There are 5 ways to turn a row about zero (a turn may also mirror it). The second row of each pair is the first, turned, with some noise. The first 45 pairs use one turn. New pairs use 2 turns, one after the other, and a turn may come again.
In the rows, zero is written as 128.
Some pairs, each with its turns in order after it:
[144 170  81 175  89 159 177  96]
[118 146 172  53 134  71 148 150]
E

[ 93  81 100  85 113  94 158  93]
[117 151 156 141 195 183 119 104]
M

[169  97 178  85 169 173  92 100]
[150 108 149 178 123 147 143  35]
E

[151 158  81 136 142 140 118 150]
[ 88 172 117 154 132 124 124 146]
R

[135 130 125 114 172 126  88 132]
[109 148 124 115 149  89 153 118]
R

[ 88 129 160 128 143 175 143 153]
[114  92 135 150 114 149 182 110]
R

[151 114 175 124  85 120  87  80]
[100 103 140  71 140 151 180 157]
M

[130 106 157 117 155 120  94 150]
[148 115 107 161 120 167 125 112]
E

[155  90 118 132 172 117  86  91]
[127 135 116  99 121  50 122 124]
R

[130 111 170 128  87 172 147  84]
[153  57 159 150 115 124 110 145]
R

[ 81 164 166 110 139 146  89 124]
[110 179 156 104  98 113 125 173]
M

[128 175 151 151 137 111 164  79]
[160 133 168 140 148 160 169  89]
K

[148  98 101 140  85 112  96 116]
[133 188 164 152 123 119 123 134]
C

[122 158 177  89 152  92  89 137]
[165 116 137  51 131 143 141 152]
K

[141  88 125  92 111 159 172 136]
[ 84 146 107 146  76 146 133 131]
K

[173  92  82 141 177  93  84 111]
[172  83 111 147 195 104 132 168]
M

[112 140 135 113 102 173  91 129]
[160  94 105 143 105 120 126 161]
K

[156 172  78 173  83 109 147 127]
[ 89  83  99 115 139  89  94  79]
M

[ 91 141  85 141 111 127 107  90]
[ 97  94 121 118 100  84 140 156]
E

[155  82 136 125  89 133 127  87]
[ 81 149 143 139 126 132 177  99]
E

[165 162  80 152  93 161 108 175]
[171 124 190 147 174 125 160 165]
C

[171 146  78 166 175  78 169 119]
[ 91 167 148 128 199 107 162  80]
K

[170 111 148  96 103 105 162 134]
[173 147 172 141 128 135  98 106]
R

[143 130 171 120 178 151 124 145]
[145  80  96 132 144  98 113 102]
C

[ 79  89 104  96  87 168 145 106]
[140  96 168 101  83 150 148 186]
R

[ 97 179 143 161 104 165 120 108]
[125  71 162  97 158 111 137 148]
E

[113 156 142  93 172  99 116 117]
[101  87 112 140  98 134 149  90]
C

[126 136 125 162 118 118 126 122]
[130 122  95 130 125 134 110 132]
R

[110 169 158  85 157  85 171 108]
[142 137 100 163 188  80  84 125]
E

[ 90 118 131  78 151 121  88 112]
[134 124 117 141  91 158 131  67]
C

[ 81 174 102 130 171 107  95  91]
[ 99 126 115 119 114 150 202  78]
C

[ 97 138 127 158 171 127  76 138]
[ 99 124  75 112 148 104 168 123]
R

[156 110 123 160  88 126 126  99]
[107  78 109 103 139 152 132 121]
M

[136 170  93 110 109 147 112 156]
[ 88 145 107 152 122  81 130 122]
M

[157  82  97 104  87 112 136 163]
[123 131  81 152 166 147 169  88]
M

[162  84 120 155 138 173 158  94]
[115 148 140  78 112 125 156  65]
E

[ 88 122 113 136 166 148 164 165]
[130 152  73 124 126 132 106  79]
K

[ 92 141 173 153  78 118 179 156]
[ 77 118 129 100 171 162  83 167]
C

[168 160 121 116  98  95 147 160]
[ 81  84 144 104 133 121 161 111]
K

[ 95 172  96 160 128 167 162 116]
[127 103 150  62 131  87 102 143]
E

[164 132 113 152 123 158 128 106]
[112  78 117 141 116 125 127 139]
M

[103 156 162 156 160 167 137 179]
[178 125  89 107  99 104 118  74]
K

[165 178  88 100 156 159 140 101]
[161  88 152  98  95 102 181 135]
C

[160 135 120 178 168 139  82 126]
[162 152 141 129 157  57 130 133]
K

[ 79 134 115 103 137 144 165 154]
[141 100 105 111 122 187 129 143]
C

New pairs, each followed by its turns in order:
[147  88  92 104 176  94 132 178]
[ 76  90 182  83 112 129 151 137]
R C

[ 87 138 125 110 112  94 161  81]
[175 117 138 129 106 139  88  79]
R C

[137  91 132  80 139 169  87 119]
[ 83 101 135  98 155 129 181 113]
E E

[ 82 161 170  98  94 172 179 118]
[142  95 148 176  75 115  96 187]
K R

[133 119 122 144  90 135 154  79]
[123 148 131 139 120 181 130 168]
M M

[162  94 146  97 111 130 120 153]
[105 126 147 143  86 154 100 117]
M R

[106 121 179 101  98  79  90 159]
[103 126 158 193 105 174 113 103]
K E

[145 178 160 145  78 105 112  90]
[159 119 180  66 131 149 158 118]
M R

[149 116  89 177 119 122 132 139]
[ 91 128  87 123 140  94 110 124]
R M

[151 122 123 135  79 139  90 152]
[105 102 114 131 160  86 125  97]
C C

[146  88  88  86 133 138 176 145]
[ 85 136 138  75  85 121 157 107]
R M

[162 122 133 160 158 113  91  79]
[145 142 125 112 204 107 121 138]
R M

[126 169 126 157 152 164 130 140]
[106 163 164 157 143 137 112 129]
M C

[151 149  91 176 135 153  86 123]
[112 172  74 105 123 161 145 145]
R R

[ 94 142 107 136 128 110 129 167]
[116 105 100 109 125  96 110 146]
E K

[162 175 104  92  97 129 100 118]
[ 75 115 119 146 171 105  95 151]
E C

[125 124 101 121 178 125  96 176]
[103  93 139 161 114  80 132 159]
E K

[180 176 161 155 158  99  90 135]
[186 128 150  84 164 159  85 114]
C M

[174 157 131 123 118 144 143 116]
[140 135 161  98 118 133 159 108]
E K

[ 98 128 114 108 114 173 179 135]
[118  76 117 186 135 136 128 129]
E E

[161 158 177  86 120 170 127 126]
[180 169 181 117 107 116 136 114]
E K

[161 120  78 101 176  87 161 164]
[133 164 133 152 173 138 110 207]
C C

[111 139 163  93 171 170 172 103]
[152 113 181  72 128 112 146 174]
K C

[146  77  86  90 107 141  88 143]
[138 191  71 123 140 109 102 115]
K M

[149  98 120 107 105  81 131 128]
[162 120  99 107 108 154  98 126]
K K

[ 95 158 173 141 113  94  94 114]
[159 118 142 193 154 134 132 153]
R M

[133 154 110 123 137 168 158 172]
[113 127 120 104  78 145  83 124]
R M

[134 118  93 107 101 159 171 173]
[161 151 166 133 111 193 128 121]
C E

[102  81 178 142 136 174  86 127]
[ 94 150  83 172  84 112 147  93]
M M

[ 81 128 113 133 158 100 110  99]
[ 93 103 145 121 105 161 106 156]
C R

[108 129 112 119 146 160  95  96]
[126 148 151 132 145  84 144 103]
C E

[110 107 145 139 139 122  95  90]
[164  90 123 155 134 138 108 124]
M C

[112  85  93 170  84 150 116 123]
[133  88  92 111 111 165 171 158]
K E

[108 126 147  89  91 165 133 117]
[145 126 130 119  93 126 146 184]
C K

[164 101  91  92 107 180 125  80]
[125  94  88 132  57 148 169 113]
M R

[122  82 129 149 133 153 126 149]
[ 95 108 169 135 118 113 121 110]
E E

[ 83 100  78 119  77 114  85 151]
[158 161  63 140 152 131 117 184]
K M

[145 165 154 173 172  94  86  87]
[146 141  99 150  84  85 133 202]
E C

[150 139 116 176 146 151 151 173]
[117 182 117 136  99 119 142  82]
C R

[ 96 178 126 161  85 107  89  91]
[110 167  55 110 138  88 106 156]
R K

[165  91 120 158  79 132 161 148]
[124  81 159 151 123  65 136 134]
R K

[ 78 116 173  93 177  92  83 135]
[118 111  82  89 101 100 183 186]
K K

[124 170 161 169 148 136 145  83]
[102 139  89 162 127  90  81 121]
C E

[ 87 100 117 172  82 168 159 110]
[116 209 166 143 137 165 133 138]
E M

[149  83  88 174  83 107 170 170]
[134  73 133 179 202 142 152 145]
C C

[138 155  81  96 104 178 156 157]
[138 183 107 115 116 171 152 183]
K C

[152  83 134 127 138 155 117 123]
[110 145 110  94 122  96 122 103]
K M

[108  89 111 171  94 164 134 120]
[ 74 116 146 149 139 120  78 115]
E E

[ 91 145  84 104 154 113 125 103]
[ 86 150 169  96 144 108 114 120]
C E

[179 103 134  96 104 137 164  85]
[118 142 141 194 140 152 148 176]
C E

[180  81 176 129 142  97 106 104]
[140 138  71  78 170 132  94 149]
C R

[168  78 109  90  81 151 162 151]
[134  76 109 157 131 162  61 108]
K K

[178 115  92 138 156 100  90 108]
[ 87  72  93 157 133 141 141 127]
K C

[146 171  96 130 162 117 148 126]
[145 174 131 132 165 117 100 116]
E R

[106 128 167  77 109 163 124  78]
[116 175 147  88  71 135  95 130]
R K

[110  86 179 175 126 163 137 116]
[167 108 114 166  78  85 118 135]
C E

[ 92 124 145 128 142 128  78  97]
[115 167  93 150 110 122  91 113]
R E

[113 125 135  89 178  86 118  78]
[151 127  75 102  99 110 185 111]
K K

[104  98 119  89  79 144  83 172]
[118  80 110 186 152  77 128 133]
C R

[165 167  83  98 148 118 152 144]
[170 142 139 157 153 131 165 176]
E E

[178 143 168 148  87 143  85  92]
[124 175 149 130  88 149 139  61]
E K

[175 100 145 115 144 179  76 168]
[117 158  99 100 176  96 149  65]
K M

[177  85 132 115 120  80 169 135]
[146  65 173 160 128 161 130 132]
M M

